Every row belongs to one group in each of 4 separate groupings. Each group adds its own fixed numbers to the row, and there is some noise. The rows also spread widely along 13 directions, which tell nothing about the answers.
In the rows, zero is written as 128.
Some rows, each with its group in each grouping after it:
[152 131 125 126 108 130 129 146 127 154 111 135 129 151 170 118 128 148
 120 122 128 143 155 114 126 112 136 134 113 125 127 130  99 138 147 114
 109 141 119  98 120 101 125 128 129 169 153 117]
k415 k773 nat tud
[146 101 138 180  98 126 139  66 145  77 113  80 139 131 154 126 152 168
 110 128 125 139 111 126  78 139 130 144  87 117 142 164 109 148 119 148
 169  98  96 116 132 155  71 144 150 145 137 149]
k415 k773 kuze zed
[147 120 116 115 169 117 149  93  86 100  92 105 136 115  75 137 131 101
 130 133 105 120  99  77  89 130 113 104 113  90 120 114 145 138 139 138
 108 108 135 123 140 113 106 144 145 135  98 129]
k909 k816 mez bezap
[149 145 108 120 124  98 180 112 138 149 101 104 143 133 109 131 111 117
 129 145 152 136 127 131 108 114 111 140 159 102 113 117 120 144 126 127
  79 143 119  67 122 112 111 151 159 116 105 116]
k356 k945 selak zed
[146 105 141 191 127 123 128  74 139 128 126  84 124 117  86 147 140 133
 117 129 124 122  87 100  70 104  76 113 110  81 118 122 154 178 172 179
  83 147 131  99 138 119 115 179 162 124  94 126]
k356 k816 selak bezap
[142 127  96  89 124  99 197 124  97 139 145 160 168 160 105 166 100  41
 120 156  82  89 145 115  84 157 129 129 139 102 141  65 123  74 130 134
 154 140 151 118 166 178 151 170 143 110 100 173]
k909 k945 mepe nima
[144 112 132 131 100 120  93  97  92 138 141 136 179 158  83 165 153 134
 137 125  97 123 120 132 113 116 120 172 103 103 135 113 203 127 130 117
 135 127 123  87 135 175 143 124 189 110  99 156]
k909 k816 mepe nima
[ 80 109 176 161 102  99  60 167 141 150 156 164  97 139 148 136 165 156
  98 115 166 130 131 175 164 142 155 177  89 151 126 144 149 127 100 107
 108 122 125 147 153 120 119 119 164 112 139 116]
k415 k816 nat rezep
[129 126 148 130 119 147  82 111 135 121 115 111 156 121  91 110 129 165
 112 166 133 110 147 164 135 123 146 118 147 108 153 140 132 151 120 116
 113 126 126 144 121 135 133  88 128  57 121 109]
k356 k773 mez tud
[ 91 137 128 133 142 116 166 168 121 134 134 161 122  99 139 128  86  91
 137 164 141 136 159 126 145 152 144 108 120 136 124 137  50  82 100 134
 125 117 117 138 110 126 146 151  80 101 149 136]
k356 k816 kuze rezep
[ 96 141 118 102 137 130 164 151 164 145 140 126 113 146 226 136 121 123
 116 124 159 128 144 212 168 130 132 138 137 186 118 127 142  96 105 104
 190 127 120 158 116 185 127 106  95 121 164 127]
k356 k773 kuze zed
[120 122 111 125 151 141 144 109 125 116 114 126 119 120 166 131 123 107
 128 118 102 128 127 114 112 135 111  95 107 132 127 123 115 113 136 126
 158 124 125 153 106 148 118 126  88 140 161 124]
k356 k816 kuze tud
[147 140 111 164  71 189 151  56 146 122 143 132 176 167 129 124  95 116
 161 105  78 129 106 131 142 152 139 146 163 136 129 146 132 142 186 121
 175 175 110 120 117 145 127 134 130 139 134 153]
k356 k773 mepe zed
[ 97 120 157 107 151 114  86 186 110 174 138 170  92 150 141 140 152 115
 105 117 152 114 139 146 162 132 146 133 104 147 130 102 157 120 124 107
 106 139 164 167 168  93 149 124 144 133 127 113]
k415 k773 selak zed
[ 99 136  97 113 165 109 172 130 103 142 121 146 128 132 166 158 115  63
 137 109 118 125 125 107 129 143 103 119 104 158 104 102 131  91 131 112
 148 135 128 137 111 144 130 131 106 148 159 142]
k356 k816 kuze tud
[169 171 107  99 125 134 143 124 127 174  94  75 156 163 150 136 123 154
 152 121 154 152 135 138 148  62  96 143 160 143 109 122 176 166 165 111
  78 159 125  50  87 108 135 104 170 158 108 112]
k415 k945 kuze zed
[130 170  79 116 142 148 198  50 115 104 104  97 193 146 118 141  99  94
 185 110 118 135  84 142 166 153 115 154 172 164  93 146 175 129 140  90
 173 140  89  97  91 152 105 103 140 122 112 150]
k356 k773 mepe zed
[127 137 115 143 151 106 163 116 133 153 117 117 123 112  94 127 113 122
 145 132 141 154 112 125 119 119  88 117 140 103  94 133 135 146 115 139
  82 140  99  84 115 122 129 161 124 111 102 104]
k356 k773 nat zed
[103 134 123 177 138 143 124  50 101  99 132 109 190 105  42 155 105  92
 154 139  85 111  86  80 117 157  98 114 130 123 131 143 142 148 161 153
 118 150 121 132 110 139 136 120 143  79 100 153]
k356 k945 nat nima
[113 127 152 158  88 109  84 161 113 164 141 170 172 125  96 135 116 125
  98 183 126  99 214 125 108 136 159 128 118 103 162 127  67 102 105 124
  83 132 124 101 126 157 170 107 128  57 152 144]
k415 k773 mez rezep
[136 124 137 113 103 153 119 123 129 111 112 149 137 143 141  98 122 129
 117 145 111 116 150 129 137 156 178 127 130 119 148 138  82 123 134 105
 150 132 132 155 136 110 114 112 118 130 149 125]
k356 k773 mepe rezep
[128 128 106 128 145  98 131 106 118 142  94 120 143 114 103 138 132 105
 109 143 114 115 151  90  78 127  99  98 123  90 125 108 114 129 125 121
  71 137 124  96 105 139 124 117 127  97 145 111]
k356 k816 nat tud
[130 134 131  93 144  91 144 149  94  99  65 149 116 120 111  86 125 123
 120 145 163 138 135 105 146 185 204 148 127 110 124 151  59 128  83  75
  96  92 114 127 155  33  65 122 143 135 134 109]
k415 k773 selak bezap
[107 141 113 123 148 137 154  96 123 144 143 142 140 143  91 152 101  52
 135 119 100  94  97 125 136 159 112 115 167 134 121  90 164 126 167 131
 126 171 158 163 153 129 145 143 138 100 100 135]
k356 k945 selak zed
[123 127 132 120 139 129 128 134 125 142 124 133 118 122 119 130 126 128
 139 131 130 146 125 138 134 116 122 124 121 115 124 127 134 123 119 129
 117 122 123 124 118 126 138 143 123 118 117 120]
k356 k816 kuze zed
[171 148 112 122 104 174 133  60 111  97  95  89 187 156 107 128 116 139
 151 120 107 123  96 117 143 127 153 156 160 126 133 143 166 160 187 104
 134 140 127 104 118 104 100  98 175 139 113 144]
k909 k816 selak bezap
[135 121 119 121  97 107 120 137 113 156 131 152 154 156 174 150 145 131
 118 122 125 129 168 141 115 117 135 163 103 126 137 114 130  99 117 101
 136 126 112  81 118 168 134 116 144 137 154 148]
k415 k816 selak nima
[134 101 145 183  79 123 140 109 158 113 161 132 120 129 112 122 111 147
 118 143 119 147 115 153  96 148 139 137 126  89 141 146 100 131 117 166
 132 122 106 119 153 146 114 194 136 103 114 138]
k909 k816 kuze nima
[ 94  97 156 155 140  92 151 181 160 161 159 131  56 134 184 148 145 127
  95 126 176 137 115 157 122 112  98 123  80 134 111 110 123 130 128 165
 106 138 151 146 155 109 125 189 129 161 128 116]
k356 k816 mepe nima
[120 101 154 139 138 144  98 134 141 134 155 139 104 105 122 127 135 129
 102 150  98 109 135 139  98 114 106  89 103 103 148 113 122 124 134 170
 142 129 146 171 140 166 158 150  99  94 116 113]
k356 k945 nat rezep
[116 123 132 112 153 116 114 146  92 151 120 143 137 133 127 148 139 116
 134 124 129 130 131 122 139 118 115 139  88 137 122 112 159 121 119 113
 135 122 130 130 126 128 142 120 140 135 128 132]
k356 k773 kuze tud
[137 128 123 114 110 138 150 123 105 111 110 136 160 124 139 130 119 139
 157 138 123 162 140 120 138 121 154 161  96 127 133 157  95 104 108 115
 165  95  97  98  95 134 123 129 126 145 136 155]
k356 k816 kuze zed
[143 156  97 152  92 144 162 122 147 163 125 143 142 151 173 111  85 120
 149 113 113 157 163 122 130 136 131 121 160 135 115 145  78 120 142 115
 118 162  91  78  95 137 132 140  98 147 172 124]
k415 k773 kuze zed

New rows, each followed by its group in each grouping:
[101 126 151 144 112 125 126 159 114 156 159 202 112 126  62 118  98  98
 158 123 125 154 111 132 174 161 164 154 140 108 120 137 106 116 116 124
  97 138 120 138 154  76 151 182 130 109  96 128]
k356 k816 mez zed
[139 110 144 142 127 102 138 139 127 118 119  87 127 112 163 145 149 165
 105 169 159 135 153 144  91  88 110 130  76 117 140 136 107 119 103 154
 131  82 113  93 111 165 122 143 135 121 123 143]
k415 k816 kuze rezep
[145 112 121 111 144 107 188 163 119 161 147 152 110 127 149 145 124 115
 142 129 125 160 130 136 111  94  97 140  88 108 107 111 125  99 108 155
 156 112 106  93 133 159 156 199 111 162  99 138]
k356 k773 nat zed
[146 153 134 131 125 140 165 174 111 155 127 129 146 125 104 128  74 133
 168 155 144 165 125 109 166 102 129 135 132 133 115 139  94 139 149 151
  91 138 126  91 114  63 156 173 137 147  99 132]
k909 k945 kuze tud
[173 127 115  96 140 160 139  87 136 129 140 132 102 160 120 100 130 118
 141  92  83 127  78 167 134 134 114 116 177  97 117 100 198 148 162 124
 161 147 123 147 166 138 120 164 123 138  68  97]
k415 k773 nat rezep
[112 127 131 130 113 111 136 197  93 182 127 194 147 126 147 142 104  88
 120 163 121 126 214  73 114 127 145 117  77 122 134 113  33  79 121 126
 103 143 133  97 109 121 178 137 101 144 178 147]
k356 k773 mepe rezep
[129 145 120  47 130 133 110 142  95 117  71 139 158 150 171 106 140 134
 120 142 135 121 176 142 164 139 189 150 123 151 144 132 115 103 103  51
 155 107 128 139 108 117 103  42 132 134 170 121]
k356 k773 kuze rezep
[108 135 136 138 122 126 118 122 127 127 125 118 151 146 121 137 125 135
 122 138 144 120 123 147 152 146 143 141 132 148 124 140 148 140 129 112
 116 140 131 132 134 120 118 105 156 111 133 129]
k909 k773 mepe nima
[140 127 139 137 108 155 118 109 150 128 125 113 135 125 106 116 121 156
 132 148 126 135 130 155 130 113 133 117 148 101 138 141 123 142 135 134
 115 134 122 122 111 134 139 133 123  94 111 116]
k356 k816 mepe zed
[142 131 114 106 145 113 153 123 100 154 139 149 134 151  90 145 128 104
 156 100 113 151  86 137 142 130 110 161 130 114  95 111 202 127 120 118
 132 132 112  99 154 134 136 168 163 142  76 126]
k909 k773 nat zed
[124 113 137 110 170 116 128 139  92 108 112  79 152 107 153 168 158 154
 121 165 151 122 147 136 111  75 103 115  67 140 145 128 145 112 113 146
 147  78 130 118  96 172 143  96 128 121 117 154]
k415 k816 mez nima
[167 117 125  72 150 114 157 154 159 145 128  95 104 117 163 127 142 176
 116 165 166 139 141 235 122  63  98 127 141  96 129 102 167 118  83 133
 150  86 110 103 120 190 141 153 110  79  82 100]
k356 k816 selak tud
[106 139 130 163 117 151 165 124 142 160 179 152 132 150 140 154  87  70
 146 115 117 112  94 139 160 142 110 138 146 161 114 105 143 127 189 156
 144 184 148 149 148 122 155 173 132 138 111 149]
k356 k945 selak rezep
[116 120 132 140 154 119 148 120 113 120 134 117 136 109 115 139 126 141
 153 138 149 151  96 151 147 119 107 143 103 130 111 148 150 133 105 140
 151 106  98 112 119 134 126 150 129 118  99 133]
k356 k773 selak nima
[124 106 155 143 123 117 125  95 118  98 126  97 145 126  93 152 151 137
 121 142 135 124  88 132 111 124 122 162  87 122 140 136 157 146 124 150
 149 105 135 137 147 130 107 146 184 119  84 154]
k356 k945 kuze zed
[150 124 113 168 121 136 171  88 150 127 136 102 130 117 137 120 109 153
 157 120 123 169  97 156 113 113  82 132 128 110 102 151 138 150 123 154
 159 123  70  85 104 163 115 181 109 127 113 123]
k356 k773 kuze tud
[116 129 120 132 162 137 132 100 103 112 103 116 136 122 140 134 137 118
 145 115 121 131 107 104 136 130 106 119  93 148 105 141 147 134 136 119
 154 125 117 132 104 125 111 111 124 156 140 125]
k356 k773 mepe rezep
[ 83 157 108 133 145  88 113 120  75 159  96 151 174 132  94 162 124  82
 153 107 142 137 129  84 161 149 118 165 109 158  95 131 157 124 118  71
  72 146 111  85  92 100 121  82 169 120 157 137]
k356 k816 kuze tud
[146 108 121 108 152 135  80  64  81 119 101 134 137 149 105 132 178 113
 131  80  80 116  86  96 109 137 110 141  94 108 121 109 220 151 148  97
 155 133 133 135 146 131  99 104 168 160 116 118]
k356 k773 selak rezep
[124 114 134 124 144 118  98 141 113 159 109 118 115 134 151 144 161 146
 121 114 137 146 130  99 120  82  96 125  80 123 119 121 152 147 149 129
  84 141 137 101 106 108 132 113 144 171 142 110]
k356 k816 nat nima
[113 113 138 149 157 159 163 148 107 123 144 166 112  95 125 127  92  93
 151 141  99 144 126  84 127 142 128  84  88 123 130 138  57 101 138 169
 164 120 128 166 127 113 162 184  64 146 134 142]
k356 k773 selak zed
[135 120 137 134 116 137 110 143 125 155 138 157 108 153 139 130 129 117
 120 111 110 122 133 119 127 131 132 119 121 119 130 105 126 129 159 123
 113 150 144 139 144 107 142 150 129 145 133 120]
k415 k816 mepe tud
[104 118 121 127 132  93 142 103 120 102  96 121 144 115 121 141 134  93
  88 162 123  98 162 101  72 165 146 109 107 109 151 119  77  99  98 117
 115 109 137 140 125 153 100 109 128  88 164 143]
k356 k816 kuze zed
[182 114 144  69 157 159  74  97  77 115  82  87 147 139  72 125 175 165
 135 130 106 122 103 115 123  65 122 128 111  82 144 109 212 171 168 117
 114 110 156 125 128 101 132  92 172 139  67 114]
k356 k816 mez bezap
[121 151 108 138 126 108 187 144 137 180 125 117 145 149 155 162 102  89
 129 140 148 124 149 108 117 102  91 125 130 147 105 102 110 126 160 141
  86 173 141  80 105 124 151 144 142 150 138 138]
k356 k945 mepe zed
[110 127 131 150 125 138  88 107 105 156 132 150 150 143  95 138 131 115
 142 112 104 127 125 105 138 137 113 125 119 123 120 124 161 145 153 116
 104 167 129 122 120 120 148 113 143 123 135 122]
k356 k773 mepe nima
[126 123 146 164  92 108 168 116 180 103 114  70 123 122 159 123 127 178
 104 164 191 148 124 177 118 119 142 157 123 128 134 167  87 148 106 143
 114 104 108 105 119 119  77 148 154 115 128 133]
k356 k816 kuze zed
[169 127 120  98 135 154 122  70 124  92  78  87 140 134 127 102 141 143
 121 129 106 117 108 117 106 119 128 117 140 101 141 128 143 162 156 117
 141 127 134 131 123 111  84 103 145 140 116 105]
k356 k945 selak rezep
[140 142 121 121 136 153 147 132 107 130 126 136 144 138 131 125 108 141
 172 107 121 167  95 129 179 122 131 155 120 150 101 152 154 139 140 115
 153 126 101 113 118 100 128 139 132 166 115 127]
k909 k773 nat tud
[148 151 115  86 129  98 178 129 141 152 102  98 127 154 117 127 121 130
 136 136 176 148 110 172 147 111 126 163 174 112 105 114 164 146 120 103
  76 134 124  79 133  94 103 145 176 122  81 110]
k356 k816 kuze zed
[138 124 130 109 121 139 142 126 122 121 124 130 141 133 140 134 126 129
 133 139 132 126 126 157 141 122 148 153 123 124 133 127 133 116 131 116
 158 113 123 126 128 137 126 131 132 122 116 142]
k356 k816 selak bezap
[130 114 107  98 151 118 159 135 109 154 116 132 116 155 185 160 134  65
  99 122  98 101 153  75  75 116  98  83  95 122 138  67 117 102 175 140
 119 159 177 141 133 135 139 132 114 183 163 142]
k356 k816 kuze nima
[141 115 124 121 149 133 195 135 118 116 131 122 119 124 141 129 109 117
 147 146 126 145 111 124 122 121 114 113 104 117 120 126  98 120 135 158
 162 119 121 127 131 119 132 183 103 159 101 142]
k356 k773 mepe nima
[125 133 126 103 153 136 129 131 116 125 111 114 144 102 116 134 124 133
 133 158 131 124 142 140 134 107 124 111 124 119 130 130 127 118 120 125
 125 109 121 126 101 150 148 108 106  89 117 122]
k356 k816 nat bezap
[133 117 133 153 127 111 143 135 151 134 146 121 109 111 148 131 127 158
 126 139 153 147 124 185 121 112 108 136 122 116 120 136 129 124  96 142
 137 100  93 105 125 161 125 172 117  95 109 119]
k415 k816 selak tud
[145 114 105 126  93 122 178 128 160 156 143 180  92 149 168 112 109  94
 119 103  91 147 143 133  92 149 134 126 142  90 120 109  80  97 125 126
 140 147 108 111 143 153 122 189  93 155 151 116]
k356 k816 nat zed
[104 136 119 125 120  88 163 133 132 119  83 122 126 135 169 130 137 128
 116 123 172 151 131 115 138 148 156 170 104 151 110 156  86 122 102  88
 101 117 111 100 111  85  69 108 155 163 170 126]
k356 k816 nat zed
[108 135 106 169  84 107 151 105 186 158 135 120 122 154 200 133 123 135
 109 103 149 141 137 164 118 134 107 150 149 144 106 137 123 137 137 113
 105 171 100  86 104 160  96 120 131 135 182 114]
k356 k816 nat nima
[140 114 123 121 157 131 137  88 102 101 128 128 131 125  97 139 134 105
 140 119 100 117  88 132 118 146 119 125 122 110 128 114 165 123 132 128
 162 106 123 148 147 141 119 154 133 109  89 138]
k415 k816 selak tud
[ 74 119 125 173 166  97 124  96 131 127 131 105 138  92 112 163 129  95
 103 151 135  95 127 120  88 142  74  88 110 133 125 119 135 127 113 155
 109 136 131 141 114 179 129 114 119  63 144 126]
k356 k945 selak nima
[154 118 146 145 126 140 141 156 129 160 152 147  96 130 121 116 118 154
 156 119 136 174 111 146 144 100 116 135 116 103 112 138 131 144 130 157
 122 125 106 101 143 101 151 203 123 152  83 116]
k415 k773 selak zed
[113 120 155 121 149 144 135 181 138 129 141 116 105 116 175 135 131 172
 126 148 162 153 129 172 166  95 134 129  87 160 127 152 127 118 106 146
 162  96 125 154 122 138 145 135 107 139 129 124]
k909 k773 nat zed
[103 159 126 119 124  94 137 152 139 141  84  79 165 149 186 153 135 137
  79 166 197  98 179 137 140 117 145 144 121 181 129 132 115 132 130  93
  71 143 150 103 109 115  99  50 173 125 183 129]
k909 k773 nat rezep
[ 95 134 117 119 184  82 140 106  80 106  98  98 166 117 107 172 144  88
 114 150 145  93 128 111 112 151 108 124  94 152 126 111 158 112 101 110
 128  99 131 138 127 151 112  94 155  89 123 155]
k415 k773 kuze tud
[149 117 157 155  85 159  70 117 129 120 110 148 136 140  87  86 120 167
 115 134 111 133 131 108 132 156 183 131 136  90 153 156  91 167 146 116
  92 142 130 139 153  58 106 128 149 121 143 103]
k909 k773 selak tud
[110 140 137 179 104 156 134  80 153 101 128  88 155 127 143 133 112 145
 140 132 143 132 101 152 154 134 129 145 134 160 124 167 130 150 156 133
 140 139 112 130 101 129 102 110 141 116 139 141]
k356 k816 kuze rezep
[116 135 135 155 104 156  72  94 134 134 102 124 142 137 125 114 139 158
 135 101 125 145 125 118 152 125 140 137 132 134 128 162 140 164 151  99
  94 152 117 120  95 102 109  76 143 134 164 103]
k356 k816 mez zed
[ 79 124 113  88 192  64 144 194  91 176 114 196  80 107 128 140 123  44
 104 130 134 114 169  95 112 155 122  89 104 114 105  79  92  75  84 105
  80 126 144 146 140 121 145 140  86 115 160 105]
k356 k816 mez bezap
[102 119 156 137 175  90 146 183 113 143 135 137  70 112 108 135 128 123
 137 130 180 151  87 135 161 130 115 127  96 133  94 125 131 137 110 145
  86 109 132 142 153  54 126 193 139 140  81 111]
k415 k816 mepe tud
[112 123 130 128 121 113 149  98 141  84 122 109 138 133 125 127 126 122
 108 148 141 109 109 160 130 172 162 139 147 130 144 139 114 122 116 114
 134 112 125 154 149 129  86 120 144  89 114 139]
k415 k816 nat nima
